There are 4 nested groupings, the coarsest first. Each group lies inside one group of the grouping before and may be the whole of it. The rows also spread widely along 14 directions, which tell nothing about the answers.
Some rows, each with its group in each grouping after it:
| -16 |  32 |  18 |   8 |  10 | -16 |  21 |  27 | -13 |  -5 | -12 |  15 |   8 |  32 |  29 |  26 | -14 |  25 | -26 | -21 | -24 | -13 | -28 | | q_264 q_522 q_9 fasep
|  26 |  -8 |  12 | -17 |  10 |   5 |  40 | -41 | -11 |  -9 |  23 |  31 |   5 |  17 | -24 |   0 |  -1 | -18 |  -3 |  -4 |  31 |  17 |  31 | | q_843 q_428 q_733 budos
|   5 |  11 |  29 |  10 |   8 |  22 | -10 |   4 |   9 |   5 |  -3 |  10 |  16 |  35 | -15 |  39 |  25 | -12 |  34 |  25 | -31 |  -5 |  16 | | q_843 q_537 q_736 pid
|  -7 |  29 |   0 |  28 |  31 |  19 |  43 | -30 |  -3 |  -9 |  11 | -11 | -22 | -43 |   2 |  -6 |  35 |   9 |  43 | -14 | -19 |  29 | -11 | | q_843 q_428 q_995 nifu
|  -6 |  -2 |   8 | -54 | -15 | -28 |  29 |  -8 |  -1 |  -3 |  24 |  -3 | -40 |  26 |  13 |   8 | -38 |  24 | -58 |  23 |  17 |   6 |  -9 | | q_843 q_537 q_922 gubat
|  22 |  15 |   6 |   7 |   9 | -22 |  23 |  12 | -18 |  11 | -14 |  22 | -21 |  21 |  -6 |   1 |  -8 |  20 |  10 |   2 | -40 |  -9 |  -4 | | q_264 q_998 q_201 govuz
| -22 |  -6 |  14 | -16 |  -8 | -57 |   0 |  12 | -21 | -36 |  16 |  13 |   4 |  26 |  26 |   5 | -40 |  15 | -45 |   6 |  -7 |  14 | -19 | | q_843 q_537 q_380 Vod
| -37 |  32 |  -6 |  29 |  -5 |  19 |  21 |  45 |  -5 | -44 | -30 | -16 |   9 |   7 |  10 |  12 |  -9 |  21 |  27 | -12 | -18 |  18 |   5 | | q_843 q_537 q_922 lozo
| -32 |   0 |  39 |   8 | -22 | -26 |  16 |  19 |  35 |   2 |   0 | -16 |  26 |  -2 |   9 |  34 |  19 |  39 |  -1 |   9 | -46 |  13 | -44 | | q_264 q_998 q_201 Nisep
|  -6 | -18 |  -3 | -26 |   0 |  26 | -25 |  -2 |  24 | -14 |  21 |  12 | -29 |   2 | -28 |  28 | -18 |  -3 |  -2 |  15 |  37 |  11 |  20 | | q_843 q_428 q_416 mugu
| -36 |  13 | -17 |  32 |   1 |  38 | -60 |   5 |  -6 |  16 |  -7 | -27 |  23 | -22 |  16 |  10 |   2 | -16 |   2 | -15 | -22 | -19 | -34 | | q_843 q_428 q_995 Mek
| -21 |  33 |  -6 | -11 |  22 |  25 | -31 |   5 |   0 | -13 |  22 | -35 | -33 |   0 |  27 |   3 | -13 |   3 |   0 | -12 | -18 |  11 |  -4 | | q_843 q_537 q_380 Vod
|  37 | -23 | -10 |   8 |  28 | -30 | -14 |  -4 |   2 |  26 |  11 |  25 |   4 |   1 | -14 | -19 | -16 |   4 |  -2 |   3 |  -3 |  -9 |   1 | | q_843 q_537 q_736 pid
| -22 | -19 |   3 |  -5 | -43 | -29 | -25 |  26 |  25 |  -7 |  -6 | -37 | -11 |  -2 |  11 | -44 | -18 |  18 |  -4 |  34 | -17 | -18 | -34 | | q_264 q_522 q_9 fasep
|  15 | -12 | -28 | -14 |  -3 | -19 |   0 | -10 | -14 |  17 |  20 | -38 |  -3 | -17 |   1 |  -2 |  -9 |  -3 |  -5 |   2 | -28 |  49 |  14 | | q_264 q_998 q_201 govuz
|  13 | -11 | -33 | -10 |   3 | -43 |  -9 | -22 | -45 |  15 |  21 | -45 |  -3 | -29 |  10 |  14 |  -3 | -12 |  -3 |   5 | -52 |  62 |   3 | | q_843 q_428 q_733 budos
| -27 |  13 |  31 |  15 |   7 |   6 |  -2 |   0 |  16 |   1 |   3 |  11 |   2 |  -9 |  -1 |  25 |  15 |  20 |  14 | -11 | -28 | -11 | -46 | | q_843 q_537 q_736 pid
|  -6 |  10 |  31 |  14 |  14 | -12 |  14 |  -2 |   1 | -29 | -15 |  -6 |   4 |  17 |  51 | -19 |  44 | -12 | -16 |  35 |  29 | -34 |  -7 | | q_843 q_537 q_380 Vod
|   7 | -32 | -15 |   1 |   2 | -44 | -24 |  23 |   7 |  -3 |  -3 |  16 | -35 | -16 | -21 |  -6 | -26 |  26 |   8 |  22 |  -8 |  -5 | -18 | | q_843 q_537 q_922 lozo
|  19 |  19 |  -1 |  11 |  17 | -41 | -28 |  21 | -41 |   9 |  -8 |   5 |   5 |  37 |  15 |  -8 | -24 |   5 |   7 |  -2 | -65 | -11 |  -7 | | q_843 q_428 q_995 nifu
|   5 |   3 | -12 |  13 |  34 | -38 | -24 |  29 | -43 | -19 | -15 |   4 |   5 |   1 |  23 |  28 |  -1 |  -2 |   2 | -27 | -18 |  12 |   2 | | q_843 q_428 q_995 Mek
|   6 |  -5 |   1 | -24 |  18 | -18 | -25 | -15 |   2 | -17 |  17 | -44 | -43 | -40 |  15 | -54 |  15 |   2 |  18 | -41 |  11 |  -1 | -22 | | q_843 q_428 q_733 budos
|  17 |  -3 | -25 | -26 | -23 |  31 |  27 | -21 |  24 |  48 |  11 | -31 | -23 | -16 | -22 | -36 | -26 |  14 | -16 |  -8 |   5 |  -2 |  -2 | | q_264 q_998 q_201 govuz
|  -8 | -21 |   3 |  34 |   1 | -36 |  -3 | -11 |  -1 | -13 |  11 |   3 |  29 | -14 |  10 | -39 |   3 |  -4 |   3 |  28 |  -5 |   4 | -21 | | q_843 q_537 q_922 lozo
| -32 |  40 |  30 |  18 |   0 |  67 |  40 | -18 |  28 | -16 |   5 |   9 |  10 |   9 |  -5 |  -3 |  15 |   5 |  19 | -12 |  11 | -12 |  -9 | | q_843 q_428 q_995 nifu
|  -9 |  -4 |   7 |  35 |  -8 |   2 |  72 | -17 |  43 |  34 |  -2 |   3 |  25 | -39 | -15 |  20 |  26 |  38 |   3 |  29 | -13 |  16 | -31 | | q_843 q_428 q_995 nifu
|   6 |   8 |   9 |   4 |  29 | -48 |  12 |  29 | -12 | -19 | -16 |  -5 | -14 |  -1 |  26 |  18 |  18 |  28 |   6 |  -8 | -20 |   8 | -11 | | q_843 q_428 q_995 nifu
| -44 |   7 |  -7 |  20 | -40 |  29 | -16 |   8 |  -4 |  -9 | -39 | -35 | -16 | -25 |  20 | -15 |  10 |  -6 |  -3 |  30 |   3 | -36 | -41 | | q_843 q_428 q_416 mugu
|   8 |   0 | -12 |  -2 |   0 | -19 | -22 |  36 | -32 |  14 | -34 |   0 | -14 |  10 |  -9 |  33 | -18 |  11 |   9 | -15 | -43 | -12 | -14 | | q_843 q_537 q_736 pid
|  15 | -20 |  15 | -20 | -13 |   4 | -10 |  26 |  38 |  24 |  -5 | -36 |  41 |  32 | -20 |  47 |  26 |  -5 |  13 |  28 | -15 |  17 |  32 | | q_843 q_537 q_922 lozo

New rows. What belongs after each?
|   1 |  -8 | -45 |  45 |  19 |  11 |  10 | -12 | -14 | -16 |   9 |  -6 |  31 | -27 |   6 | -15 |  -4 | -23 |   7 |  22 |  20 |  44 |  43 | | q_843 q_428 q_995 Mek
|  38 |   5 |   3 |  21 |  22 |   0 |  48 | -30 |  19 |  14 |   7 |  -5 |   4 | -17 |  -9 | -53 |  29 |   4 |  33 |   5 |   5 |   2 |  15 | | q_843 q_428 q_733 budos
|  28 | -17 |   9 |  -5 |  -9 |  -6 |  25 | -41 |  20 |  66 |  23 |  13 |   2 |   1 | -23 |  10 |  11 |   3 | -19 |  41 | -24 |  -6 | -18 | | q_264 q_998 q_201 govuz
|  -1 | -24 | -11 |  -8 | -19 | -22 |   2 |   8 |  27 | -12 |  15 | -39 |  27 |  -7 |   3 | -22 | -11 |   9 |  -6 |  19 |   8 |  35 |  21 | | q_843 q_428 q_733 budos
| -12 |  26 |  11 |  20 |   4 |  -3 |  -5 |  26 | -33 | -28 | -23 | -15 |  35 |  31 |  27 |  28 |  15 | -15 |  11 |  -2 | -30 |  14 |  15 | | q_843 q_428 q_416 mugu
|   6 |   2 | -33 |   2 |  30 |   6 | -42 |  -3 | -17 |  16 |  18 |  -2 |  -6 |  -9 |  11 |   8 | -29 |  -8 | -26 | -16 |   6 |   7 |   0 | | q_843 q_428 q_416 mugu
|  19 | -29 | -37 |   7 |  23 |  -1 | -32 |  -1 | -19 |  15 |   4 |  31 | -14 |  -7 |  -9 |  11 | -24 | -21 | -23 |   9 |  33 |  -7 |  11 | | q_264 q_522 q_9 fasep
|  -4 |  -5 |  -4 |  -3 | -12 |   4 |  16 | -15 |   0 |  44 | -12 |   5 |   8 |  -3 |  12 |  13 |  -5 |   4 | -57 |   8 |  19 | -40 | -38 | | q_843 q_428 q_995 Mek
| -20 |   8 |  13 |   9 |  -4 |   2 |  -3 |  -1 |   0 | -31 | -12 | -49 |   3 | -14 |  39 | -12 |  49 | -14 |  12 |  18 |   6 |   1 |  -6 | | q_843 q_428 q_733 budos
|  -9 |  20 |  22 |  -1 |   5 |  21 |   3 |  24 |  13 | -50 |  -9 | -38 |  18 |  13 |   2 |   3 |  31 |  -4 |  55 | -29 |  -6 |  28 |  37 | | q_843 q_428 q_733 budos
|   9 |  19 |  31 | -23 |  11 | -26 | -12 |  35 | -10 | -41 | -10 | -26 |  -1 |  50 |  26 |  11 |  18 |   0 |  17 |  -5 | -15 |   9 |  28 | | q_843 q_428 q_416 mugu
| -21 |  25 | -10 |  16 |  23 |   8 |  -2 |  -2 | -25 | -49 |  10 |   5 | -37 |  -1 |  25 | -14 | -13 |  -6 |   7 |  15 |   3 |  13 |   8 | | q_843 q_537 q_380 Vod
| -26 |  -1 |   6 | -19 | -36 |   7 | -14 |  30 |  31 |  -8 | -15 | -42 | -10 |  -2 |   1 |   2 |  -7 |  22 |   0 |   6 |  -5 | -11 | -18 | | q_843 q_428 q_733 budos
|  -2 |  21 |  31 | -22 |  13 |  -3 |  -3 |  28 |  28 | -12 |  -9 | -48 | -23 |   7 |  18 |  19 |  43 |  23 |  32 | -13 | -23 |   2 |  -5 | | q_843 q_428 q_995 nifu
|  -2 |  14 |  23 |  -4 |  -6 |   2 |  50 |  42 |  42 | -21 | -28 | -27 |  29 |  15 |   4 |   7 |  16 |  38 |  15 | -27 |  10 |   7 |  18 | | q_843 q_428 q_733 budos
|   5 | -23 | -27 |   0 |  25 |  -6 | -40 |   7 |  -2 |  13 |   5 |  32 | -29 | -16 | -11 |  -1 | -38 |   6 | -26 | -10 |  29 | -27 | -22 | | q_843 q_537 q_922 lozo
| -12 |   6 |  10 |  23 |   8 |  31 |   8 | -36 |  -8 |   5 |   3 |  18 |  21 |   9 |  21 |  13 |  29 | -34 | -27 |  36 |  34 | -25 |  -2 | | q_843 q_428 q_995 Mek
| -19 |  -6 | -40 |  16 |   8 |  13 |  23 | -16 | -19 | -33 |  20 |  -8 |  17 |  -9 |  22 |   8 | -13 | -24 | -32 |  40 |  45 |  55 |  43 | | q_843 q_537 q_922 lozo
|   1 |  -8 |  14 |   8 |  40 |   6 | -10 |   2 |  34 | -23 |  28 |   4 |  20 |   6 |  19 |  22 |  28 |  -8 |  -7 |  10 |  38 |  26 |  33 | | q_264 q_998 q_201 Nisep
| -27 |   0 |   3 |  14 | -28 |   6 | -36 |  -1 |  -8 |   1 |   0 | -43 |  35 |  -2 |   9 |  10 |  12 | -20 |  13 |  21 | -44 |  12 | -13 | | q_843 q_428 q_733 budos
|  16 |  -3 |   0 | -24 |  -9 |   6 | -14 |  10 |  -4 |   7 |   2 | -32 |  -5 |  17 | -33 |  17 |  -1 |  -7 |  45 |   1 | -42 |  27 |  29 | | q_843 q_537 q_922 gubat
|  12 | -14 | -15 |   3 |  -6 |  15 | -13 |  11 |  19 |  44 | -18 |  25 | -23 |   1 | -32 |   0 | -29 |  16 | -10 |  18 |   5 | -50 | -25 | | q_843 q_537 q_922 lozo
|  27 | -28 |  -5 |  31 |  37 | -33 | -34 | -42 | -26 |  19 |  32 |  42 |   3 | -21 |  -9 | -15 |  10 | -26 |   9 |  10 | -18 |   3 | -17 | | q_264 q_998 q_201 govuz
|  -2 |  -9 | -37 |  13 |  32 | -11 | -81 |  33 | -42 |  -7 |  -8 |  -1 |  -8 |   1 |  30 |  14 | -22 | -25 | -19 | -14 |   3 | -11 |   0 | | q_264 q_522 q_9 fasep
| -32 |   0 |  11 | -14 | -20 |  26 | -14 | -11 |   0 |   1 |   5 | -34 |  -2 | -10 |   1 |  60 |  30 | -16 |   2 |  17 | -15 |  19 | -10 | | q_843 q_428 q_995 Mek
| -23 | -10 |  -6 |  22 | -28 |  30 |  26 |  10 | -11 | -22 | -34 |  -2 |  14 | -18 | -30 |  36 |  19 | -15 |  38 |  -1 |  -3 |  23 |   8 | | q_264 q_522 q_9 fasep
| -21 |   6 |   8 | -10 | -26 |   3 |  24 |  37 |  36 | -13 |  -9 | -24 |   3 |  22 |  -2 |  32 | -12 |  34 |   1 |  34 | -15 |  22 |  16 | | q_843 q_537 q_736 pid
| -12 |  15 |   1 |  12 |  -8 |  25 |  32 |  11 | -16 | -21 | -27 |   9 |  13 |  24 |  11 |  -2 |  -2 | -13 | -10 |  -7 |  28 | -15 |  11 | | q_264 q_522 q_9 fasep
|  11 | -26 |  -2 | -10 |  33 | -23 | -14 |  -4 |  13 |  11 |  23 |  -1 |   7 | -11 |  11 |  51 |  17 |  -1 | -29 |  13 |  16 |  24 |   5 | | q_843 q_537 q_380 Vod
| -43 |  -3 |   0 |   2 | -54 |  23 |  -8 | -25 | -15 |  -3 |  13 |  19 |   7 |  18 | -18 |  14 | -45 | -13 | -27 |  50 | -17 |  -4 | -19 | | q_843 q_428 q_733 budos
| -11 |   6 |   5 | -17 | -16 |  21 |  14 |  26 |  27 |  -7 | -14 | -31 | -10 |   4 |   0 |   7 |   2 |  17 |   3 | -10 |   7 |   5 |   9 | | q_264 q_998 q_201 Nisep
|  10 |   4 |  19 | -17 |  13 | -60 |  -7 |  20 |  -5 | -23 |   1 | -34 |  -4 |   7 |  36 | -23 |  11 |  20 |  -1 | -19 | -20 |   6 | -13 | | q_843 q_428 q_733 budos
| -20 |   8 |  48 | -11 |  17 |  18 |  -4 |  11 |  48 | -41 |  11 | -12 | -14 |  -5 |  -8 |  16 |  39 |  15 |  46 | -24 |   6 |   7 |  -7 | | q_843 q_537 q_380 Vod
| -18 |  16 | -31 |  10 |  36 |   9 |  -8 |  10 | -12 | -34 |  27 | -19 | -10 | -22 |  10 |   9 | -24 |   9 |  14 | -22 |  -5 |  60 |  24 | | q_843 q_537 q_922 gubat
|  -2 |  -5 | -13 |  -9 |   5 | -18 |  27 |  -8 | -22 | -15 |  -6 | -10 | -13 | -12 |  29 |   5 |   4 |  -3 | -40 |   5 |  39 |  14 |   2 | | q_843 q_428 q_416 mugu
| -18 | -19 | -10 | -12 | -24 |  29 |  20 |   7 |  18 | -15 | -15 |  13 | -25 |  -7 | -14 |  -5 | -21 |   4 | -24 |   2 |  65 | -20 |  -2 | | q_264 q_522 q_9 fasep
|  -8 |  22 |  18 | -26 |   9 |  30 |  -9 |  10 | -25 | -16 | -25 | -17 | -16 |  18 |  10 |  16 |  20 | -17 |   5 | -52 |  13 | -27 | -11 | | q_843 q_537 q_922 lozo
| -11 | -11 |  34 |  13 | -11 |  29 |  11 | -16 |  29 |  18 | -15 | -34 |  62 | -21 | -10 |  12 |  68 | -17 |  27 | -28 |   3 |  -8 | -24 | | q_843 q_428 q_995 nifu
| -11 |  -9 |  16 | -21 | -14 |  20 |  -5 |  -7 |  21 |   9 | -10 |  -7 | -42 | -17 | -15 |  33 |  25 |   6 |   3 |  17 |  12 | -25 | -26 | | q_843 q_428 q_733 budos
|  19 |  17 |  16 |  -7 |  31 |  22 |  -6 |  -7 |   9 |  16 |  15 |  16 | -16 |  10 | -30 |  44 |  10 |   6 |  34 | -21 | -30 |   7 |   7 | | q_843 q_428 q_733 budos
| -11 |  18 |  18 |  28 |  28 | -31 |  31 |  -5 |   9 |  -7 |   7 |  12 | -10 | -13 |  35 |   4 |  24 |  30 | -11 |  27 | -10 |  -2 | -33 | | q_843 q_428 q_995 nifu
| -19 |  -2 |  19 | -30 | -41 |  42 |  17 |  -9 |  19 |   6 | -14 |  -9 |   2 |   1 | -29 |  -4 |  -8 |   4 |  -6 | -41 |  26 | -30 | -25 | | q_843 q_428 q_733 budos
|   0 | -30 |   0 |  26 | -25 | -13 |  -4 | -25 | -40 | -21 | -22 |  25 |   7 | -11 |  -4 | -72 |   0 | -39 |   4 |  11 |  27 | -39 | -19 | | q_264 q_998 q_201 Nisep
|  16 | -48 | -46 | -18 | -25 |  -4 |  -8 |  16 |  -6 |  26 | -33 | -25 | -34 | -41 | -42 |  19 |  -8 |   0 |  10 |  12 |  10 |   7 |   4 | | q_843 q_537 q_922 lozo
